Each new row is followed by its nearest point in the smallest flat space through zero that holds the last named rows.

q395, 3 rows:
[[-35  33   6 -29  12 -54  -2 -66 -48 -19]
 [-20 -22   8   3  27  55 -41  -4 -35  -9]
 [-44 -48  -7   1 -25 -19  64  15 -12 -30]]
New rows:
[-50  17  78 -41 -26  31 -23   1  34 -31] => [-10  -6   3  -1   8  11 -10  -6 -15  -5]
[19 14 28 38  1  3 -3 10  9  9] => [18  7 -1  5  0  7 -8 10 16 11]
[-39  12  15 -78   0   7  18 -12  28  24] => [ -6   7   0  -6  -2 -18   7 -12  -6  -4]
[ 24 -21 -28  -1   3  44  33 -27  13 -12] => [ -1 -16  -1   6  -3  14   5  15   5  -1]
[  0  19  16 -23 -15  43 -78   7  78  33] => [ 47  23   3  11  15  37 -48  15  27  30]

q268 (3 x 10):
[[ 31   7 -10  15  23 -67 -71  -8  -8   9]
 [  6  14  44 -16  31  75  11 -37  25 -36]
 [-25 -39  63  -6  28  29 -25   9 -12 -45]]
New rows:
[ 26 -24   4   7 -14  -8  -7   3 -10  -3] => [ -2  -6   1   3   1 -12 -10   6  -6   0]
[  6  73 -23 -30 -28 -13 -11 -19 -23 -36] => [ 20  24 -17   1   2  -4   0 -18  12  11]
[ -8   5   4  15  53  60 -68  21   6  -5] => [  7  -5  36  -3  32  14 -33 -16   3 -27]
[  5   2   0  16  -5 -17  71 -13 -16   2] => [ -7   5 -17  -2 -20   9  32   6   3  12]
[ -7 -19  29   1  46  32 -26  -2  14  15] => [  0  -7  31  -4  23  18 -19 -10   2 -23]
[ -3  15 -11  39   1  18 -22  11   0  -7] => [ 4  2  1  1  4 -3 -7 -3  1 -1]

q961:
[[-18 -46  17  41 -60  -3 -42  -4 -25 -16]
 [-25   7 -45  65   9  -3  -8 -71  18 -66]
 [  4  62  -1 -26 -22  40 -23 -32  25 -28]]
New rows:
[ -7  13   5  61 -24 -20 -12  57 -15 -37] => [-10 -28   3  26 -20  -8 -14  -3 -12  -8]
[-28   4  31  14  23 -10   8 -22  22 -16] => [ -4   3 -12  12  10  -3   4 -14   6 -12]
[ 25 -23   9  -4 -68   4  19 -10  48  -8] => [ -2   1  11  -1 -28  11 -20  -2  -4  -6]
[-21  15 -23  49 -20  29  61  33  20  54] => [  3  -8  -3  -1  18 -10  15  10  -2  11]
[ 22  19  28  -5 -17 -44 -38  18 -13 -38] => [ -1  -2  11  -1 -25   8 -17   1  -5  -2]
[ 20  28  14  16  51  -6 -25  19  13 -43] => [  0  16 -13   0  17   2   9 -13  11  -9]

q376 (3 x 10):
[[-75 -12 -34  31  -7   3  17 -30   6 -15]
 [  6  62 -72 -46  -7 -32   5  23  46  -5]
 [-77 -43 -71  -2 -28 -47 -16  30  14 -15]]
New rows:
[-11   6 -44 -10 -11  20   7 -12  -9  42] => [-13  12 -18  -1  -1  -2   7  -6  10  -4]
[ 18  26  50  78  36  25  -6  -9  78 -37] => [  9  25  25  17  14  32  20 -36  -4   1]
[-56   2  -5   0  32  55  39 -30 -16 -13] => [-40   9   0  33   7  27  26 -46  -1  -8]
[ 11 -24   0   1   3  20   8  16 -11  26] => [  8 -14  15   2   0   1  -7   5  -9   3]
[ 11 -30   3  12   6  10  78  11   0  -1] => [ -5  -3  10  11   3  10   5 -12  -5   0]
[ 21  -1 -78   4  -1  29  38  15   4  -4] => [-11  25 -31 -10  -2  -8   8  -1  18  -5]

q797:
[[-16 -44 -46  29  22  11 -40 -42 111   3]
 [-54 -25 -64 -19  30  19 -90  47  99 -41]
 [-25 -81 -83 -33  37  -9  12 -93 101   8]]
New rows:
[  1 -11  13   0  -2  15 -17   0 -31  -4] => [  2   8   8   0  -4   0   1  10 -13  -1]
[ 41 -25  -2  -9  24 -18  23  12  58  24] => [  0 -17 -13   6   6   0   2 -26  27   6]
[ 18   3   6 -11 -47   9 -39  31 -35  25] => [  2  22  18   5  -8   3  -9  31 -24  -6]

q643, 3 rows:
[[-55 -82  10 -23   6 -18 -32  34  46  59]
 [-32 -24 -39  -4 -14 -34 -28 -13   8   3]
 [-37 -59  47 -55  30 -89  -1  -2   9  26]]
New rows:
[-50  -3  -8 -19  33   4 -52  -8 -36  18] => [-19 -20 -12  -6  -4 -19 -14  -2   8   8]
[ -1  -3   3 -30  48 -11 -10  31 -31  62] => [ -8 -23  30 -16  14  -9   4  14  10  19]
[-20  39 -12  20  34   4  14  20 -22 -15] => [ 14  19  -1   6  -1   8   8  -6 -10 -12]
[-24  41 -20   6  17  -2   9   7   6 -29] => [  7  16 -14   7  -6   0   1 -11  -9 -14]

q276, 3 rows:
[[-67 -27  67 -44  51   5  98  -8  -9  78]
 [-24 -20  16 -33  13   9   3   0 -12  51]
 [  5  25  11  -4  29  41 -54  33  -7  10]]
New rows:
[ 78 -12   5  -7 -78  -9  -6 -39  12 -17] => [ 22 -16 -41  10 -47 -31 -14 -22   4 -25]
[ 15 -48  10  36  11  -7  13  33  28 -21] => [  4   8   1  14   0  -5  16  -2   6 -19]
[-48  -3   1  46  18  -1  13  27 -16  62] => [-19  -4  22 -16  21  11  14   5  -5  28]
[-22 -26  -4  11 -16 -16   6   4 -28  40] => [-11 -23  -2 -20  -9  -9   6 -11  -6  28]

q227:
[[-61 -42 -27 -17  35   8  32   1   2  39]
 [-44  39  15 -18  -8  34   2  34  -3   4]
 [-10  65 -12  20  -1 -27  40 -18   6   4]]
New rows:
[  5 -49 -34 -43  23  -9 -53   7  29  -5] => [  8 -63  -2 -11  10  10 -21   2  -3   4]
[-42  42  54  50 -26  10 -26 -51  15   5] => [  0  48   9   6 -13   0   5   5   0  -9]
[ 18 -23  -9 -19 -18 -17  23  35 -48  25] => [ -3 -18  -2  -4   5   3  -3   1  -1   4]
[-24  20  -8   7  33 -31  -9 -15  -7  33] => [-17   8 -15   5  11 -13  25 -11   3  13]
[ 24 -28  -8   2 -13 -33  52  49  -2  54] => [ -9 -17 -15   2  14 -11  15 -12   2  12]
[-42  18  -3 -41  25 -41 -14 -17   1   0] => [-22   7  -9  -1   9  -2  18  -2   2  12]

q258:
[[ -9  29  11  12 -18 -32  26  -2  20  40]
 [-50   3  -7   2  17  34 -18  13   1  -3]
 [-25 -46 -26  45 -16 -10 -33  -7   3 -20]]
New rows:
[ 10 -31  33 -33  22 -48 -38   2   2 -43] => [ 29 -23  -5  -4   1   1  -9  -6 -12 -25]
[ 38  11 -26 -47  52 -42  27 -34 -46 -25] => [ 60   1  11 -34   8   1  13  -5 -17 -16]
[ 31  39  -8 -35 -32  32 -15  19 -46  38] => [ 18  23  14 -31  14  13  16   5  -6   4]

q981, 3 rows:
[[ -6 -54 -30 -32   0 -57 -19 -28   0  56]
 [-29  12 -49  18 -16 -29 -14  43  -4  -7]
 [-35 102 -20  26   8 -19  21  64  95 -17]]
New rows:
[-78  13  61 -78   9  -2 -21  54 -33 -21] => [ -3   7  -3   8  -3   6   0  10  -6 -11]
[ 12  18  19   6   9 -34  38   6 -33   0] => [ 1  2  3  2  0  5  1  0 -2 -4]
[-55  -8  40   9  -4 -17  48  -7  27  -9] => [ 1 17  9 -3  8 -1  9 -2 27  4]

q433, 3 rows:
[[ 14 -28  -4 -30  -5  -6   8  12  21  42]
 [-10 -28 -37  -3   2  52 -43  -1 -17 -21]
 [ 18  -9  27  20  17  -3  -7  33 -11 -24]]
New rows:
[ 40   6  25  -7  12  -7  26 -33  16 -28] => [  3  14  17   9   2 -18  13   2   1  -3]
[ 51 -28   0  -3  70 -51 -38 -58  57  51] => [ 13 -16   4 -25  -5 -17  17   9  22  40]
[ 55 -15 -10  -6  16 -26  19 -32  -5 -32] => [ 4  3 10  5  3 -8  5  6  0 -3]
[-19 -27 -13  11 -34  89 -32  21 -14 -32] => [ -8 -30 -34   4   6  56 -49   5 -23 -32]

q853, 3 rows:
[[-33 -49 -34 -72 -30  17 -34   6  23  35]
 [-45 -38  28  -2 -19  -7 -47  -6 -13  -9]
 [-13 -31 -46  13  34  57  16  -1  10 -27]]
New rows:
[ 17  10 -53  24  47  24 -15  39 -19  -3] => [  9  -1 -28  14  26  30  24   1   7 -15]
[-22 -10 -28  45   3 -14 -25 -54 -47  50] => [-13  -9  14   9  -3  -3 -13  -3  -8  -8]
[ 24 -20  -4  19 -43  23 -40   6 -14  40] => [-10 -10   4 -17 -14  -6 -15   1   2  10]
[ 42 -52 -48   5 -34  44  29  53 -11 -29] => [  0 -16 -42  -6  20  38  17   3  15  -6]
[-26 -35 -22   4  17  -2 -37  11 -50  11] => [-29 -30   3  -1  -3  11 -23  -3  -4 -10]

q613:
[[-32  61 -38 -29  10 -64   7  15 -26  91]
 [ 23 -18  26  38  49  -2  23  57 -12  48]
 [ 36   1  84  10  -3 -22   4  42  -1 -13]]
New rows:
[-60  -7   4  42 -37  73  16  -8  21 -12] => [ -1 -27 -21  10   1  36  -3 -21  10 -28]
[  1 -62  -8  59 -22 -58  35  14  -1  -6] => [ 11 -14  12  17  15   8   7  17  -1   5]
[12  3  9 -2 12 26  9 -7 32  9] => [  4 -11   1   8   6  11   2   2   2  -4]
[ -1 -44  61 -12  27 -49 -22  23 -16  -7] => [ 22   2  52   7   1 -17   4  30  -2  -1]

q719:
[[-31 -32   8  20 -16 -21 -71 -31  -4  41]
 [-15 -10 -61 -42  -3  20   6 -29  17  -9]
 [ -4  11  22 -29 -20  30  17 -16  32  44]]
New rows:
[-43  22 -35 -39   7 -39 -28 -23 -28  11] => [-18 -20 -35  -7  -2  -5 -28 -23  -1  -2]
[ 25  13  22 -20 -28  40  15  -3 -18  21] => [  6  14  22 -14  -8  18  22   1  17  20]
[ 11 -28 -60 -11   2  -8 -21  32 -21 -36] => [ -3 -14 -52   2  16 -14  -9  -1 -18 -44]
[ 52  19   8  11   2 -66  11  25  22   6] => [ 15  11  25  20   8  -9  11  23 -12 -10]

q723:
[[ 34  55  -6  50 -36  47  39 -28 -52  51]
 [ 44  -3 -31 -16 -14  72  20 -12 -35 -53]
 [ 81   8  48   8 -20 -20  36  29 -45  12]]
New rows:
[  9 -12  18 -41 -39   6 -61  19 -28  27] => [ 10  -5  10  -4   1 -10   2   9  -2  -3]
[ 27 -26  51  14 -44   0  -5  29 -32  37] => [ 39   9  33  11 -11 -23  19  17 -22  21]
[  5  27 -17 -11 -15   5 -18  15 -23   6] => [ 6  6 -3  5 -5 10  6 -4 -8  3]

q678 (3 x 10):
[[ 25 -67 -38  36 -23  41  -1  13 -55 -17]
 [ 25 -38 -18 -49 -57 -15  33  85 -29 -62]
 [ 59  14   0  70  18   9  51   4 -22  56]]
New rows:
[-63  35 -24   1  18  33 -20   2   9   7] => [-26   5   4  -5  12   4 -27 -29  14   1]
[-27  78   9 -12   9 -15 -22  -5  -4  -4] => [-19  34  20 -20  14 -19  -7 -13  30   8]
[ -6  15 -45   1 -24  18  74  27 -23  20] => [ 35  -4  -4  12 -11  -4  35  32 -17   4]
[ 73 -25  12   9  34  45 -57 -15 -11 -35] => [  0 -30 -17  23  -1  26 -16 -15 -20  -1]
[ 10  -2 -17 -39  14  -5  18  19  14 -15] => [  1   4   3 -22 -11 -13   9  21   4 -14]
[-27  46 -28  -2  11   9  35   7   8 -20] => [  0  15   8 -10   1 -12   7   6  10   2]

q46, 3 rows:
[[-17  -4   4  -5  22  35  -2  38  39 -42]
 [-52  26   0  43 -23  43 -50 -45 -10  55]
 [  4 -34  -3 -26  -8 -29   1 -18  -9 -75]]
New rows:
[  1  42  19  43 -78  18   7  28 -24  31] => [-5 20  0 19 -5 10 -7 -8 -7 52]
[ 27 -47   4   7  14 -29 -24  31 -10  43] => [ 22   5   0  -3   3 -16  17   8  -8  25]
[-61  40  -2 -11 -78 -53 -13  46 -13  30] => [ -2   8  -1  10  -9  -2  -6 -16 -13  28]
[-39 -13  35 -13  -2  -2 -39  46 -45 -45] => [-17 -13   0  -6   0   9 -12  -4   9 -44]

q99 (3 x 10):
[[ -1 -11  13  16 -43 -35  -8  -2  18 -57]
 [ 11 -53  -9  17  12 -20  22 -25 -15 -42]
 [  7 -18  17  35  20  34 -19  -9  36 -62]]
New rows:
[ 51 -52  35  13  21 -23 -14  29   4 -25] => [  6 -28   1  17   6  -3   4 -13   4 -38]
[-50 -37  17   3  14  16 -51 -40 -18 -36] => [  6 -20   5  18  14  11  -2 -10  11 -34]
[-19  -1 -30 -18  32  48 -46  -2  47  10] => [  0  19   9   7  31  51 -19   7  22   8]
[-29 -16 -16  40 -11  28 -47  13  21 -49] => [  2  -2  18  25  -2  19 -22   0  34 -49]

q127:
[[ 12 -50  18  75  19   5 -43 -15   2  -2]
 [  2 -38  64  12  32  33   2 -35  67  25]
 [ 20  -4 -48 -17  52  17 -16 -45  -6  12]]
New rows:
[ 40 -27   3  -2  13 -27 -28  28 -33  13] => [  5  -7 -15  23   1  -7 -17   2 -19  -7]
[-17 -45 -21   4 -28  -1  -3  20  -6   0] => [ -1  -3   1  17 -12  -8  -7  12 -11  -7]
[  4 -11  -2 -23 -16  24  54  26 -29 -49] => [ -8  20  -3 -19 -22 -10  15  20  -9  -6]

q82, 3 rows:
[[-44  -3  58  -5  20 -10  32   8 -53   3]
 [ 28   8   2  13  29 -18 -52 -30 -11   9]
 [  5 -48   9  26   3   6  -1 -43   3  22]]
New rows:
[ -3  21 -28   0 -19   5   3  -9 -13 -55] => [  3  18 -13 -10  -7   1   0  17   9 -10]
[ 36  14  -5  -5  16  17 -27  29 -55  13] => [  7  26   6  -5  19 -15 -25   4 -16  -4]
[ 35  -9  28 -68  -2 -71   2  -4 -37  -7] => [ -6  22  21  -6  21 -15 -13   5 -28  -3]
[-41 -25  10  58   0  -3  28   8  41  -1] => [-14 -34   4   8 -16  14  31  -8   8   8]

q706, 3 rows:
[[ 15  22  49  15 -72 -27  17 -62 -28  14]
 [ -8 -22 -30 -16 -97  34 -32 -53 -13 -22]
 [ 61 -21 -32   9 -10  44  21  45   3 -46]]
New rows:
[-17 -14  13 -40 -18   6 -30 -30 -30 -35] => [-18  -7 -11 -10 -32   8 -20 -26  -3  -1]
[-24  26  42 -60  45 -29  37 -47  72 -51] => [-20  12  17   0  28 -23   0  -2   3  21]
[ 19  40 -14  -4 -10  35  20 -26  21   9] => [ 12  -1   1   3 -16   4   5  -4  -4  -6]
[-19  12 -26 -58  -5  26  13  10 -31 -10] => [ -9 -12 -21  -9  -5  15 -14   2   4  -8]
[-37   0 -31  -4 -18 -19 -33 -20   4  56] => [-48  -1  -4 -16  -6  -9 -31 -30   2  19]
[  2  -6 -21  33 -34 -31   7 -29  -8  37] => [ -3   7  16   2 -28 -11   0 -28 -10   8]

q38:
[[ 24  41 -23 -27  -8   4 -14  -4 -21  -8]
 [-33  63  58  46 -31  37  14  -4  -1 -17]
 [ 15  84  20   4   1  48 -11   2   5  55]]
New rows:
[ -6  -3 -32  24  -8  24  -1 -21  78  43] => [ 0 -8 12 10 20 13  1  6 23 48]
[  6 -13  -4  -1  10  69   1  -7 -21  -4] => [ 2 12  3  1  0  7 -1  0  1  7]
[ -3 -21  36 -48  -4  34  -2   9  14  44] => [ 5 -3  5  3 17 11 -2  5 17 41]

q922:
[[-11 -30 -33 -34 -38  -1  61  -9  31  21]
 [ -3 -28 -35  37 -67 -26  51  25 -19  33]
 [ 14 -48  23 -43 -45 -61  58  18  -7 -95]]
New rows:
[-43  16  11 -40   7 -15   5 -19 -37  -1] => [  1  -1   6 -14   7   1   0  -5   6 -12]
[  3   0 -19 -12 -37 -10  15   2 -41  11] => [  0 -12 -11  13 -26 -13  20  11  -9   6]
[ 20 -43  -9  78   2  10 -50  31  20 -38] => [  8   9  13  38   0 -13 -24  18 -32  -9]
[ 78 -10  -6 -35 -12   0  23 -18  13  -6] => [ -1 -13   0 -29  -7  -5  21  -6  15 -16]
[ 15   6  -2  17  -9  -9  41  50   2 -37] => [  6 -15   5   6 -23 -25  17  15 -15 -24]

q958, 3 rows:
[[ 23  31   8  57  24  -9   4  71 -15  -7]
 [ 32  62 -67  -1  41  40   9  27  30   1]
 [-11  39 -10  55 -35  42  47  31 -13 -40]]
New rows:
[ 18  36   6   8  -1  12 -54 -36  16  26] => [  8   1 -13 -18  16  -1 -10  -7  11  11]
[-33 -16 -18   1  38 -34 -49   8  49 -62] => [  9  -3  -1 -10  18 -11 -14   2   5  12]
[-17  24  25  40 -39  15  71 -29  13  36] => [-20   5   3  18 -38  23  28  -7  -9 -24]
[  0   9  16  17  13 -29  61 -15 -12  18] => [-3 -2 10 12 -7 -3  3  7 -8 -5]
[-43  11  24  42 -56 -23 -18  -1  59   3] => [-15 -11  20  14 -25  -1  11  -3 -13 -12]

q220 (3 x 10):
[[-36  53  -5  12 -33 -29  25  30  39 -49]
 [-55   4 -20  37   3  -5  35  -7  79  -2]
 [-31 -13  -8  -6 -21   1  19  30  58 -32]]
New rows:
[-39  -9  15 -15 -26   0 -48  -5 -19 -13] => [  8  -2   4 -13  -8   0  -5  12  -8 -10]
[ 55 -38 -43  21   3  18  42 -23 -15  39] => [ 10 -30  -2   6  26  17  -8 -27  -9  36]
[-28  19 -17  12  11  21   8  54  20 -48] => [-20  11  -3  -4 -22  -9  13  26  32 -33]
[ 39 -95  35  -8   8 -77  47  72 -16  21] => [ 16 -45   5 -34  -8  20 -12  21  -2  -8]
[  1 -46  -3 -60   1 -30 -24   4   3 -49] => [ 12 -32   6 -37 -19  12  -9  33   2 -24]
[  6  32 -10   5  58  42 -15 -21   2 -12] => [  1   5  -2  14  14   0  -1 -19  -8  19]
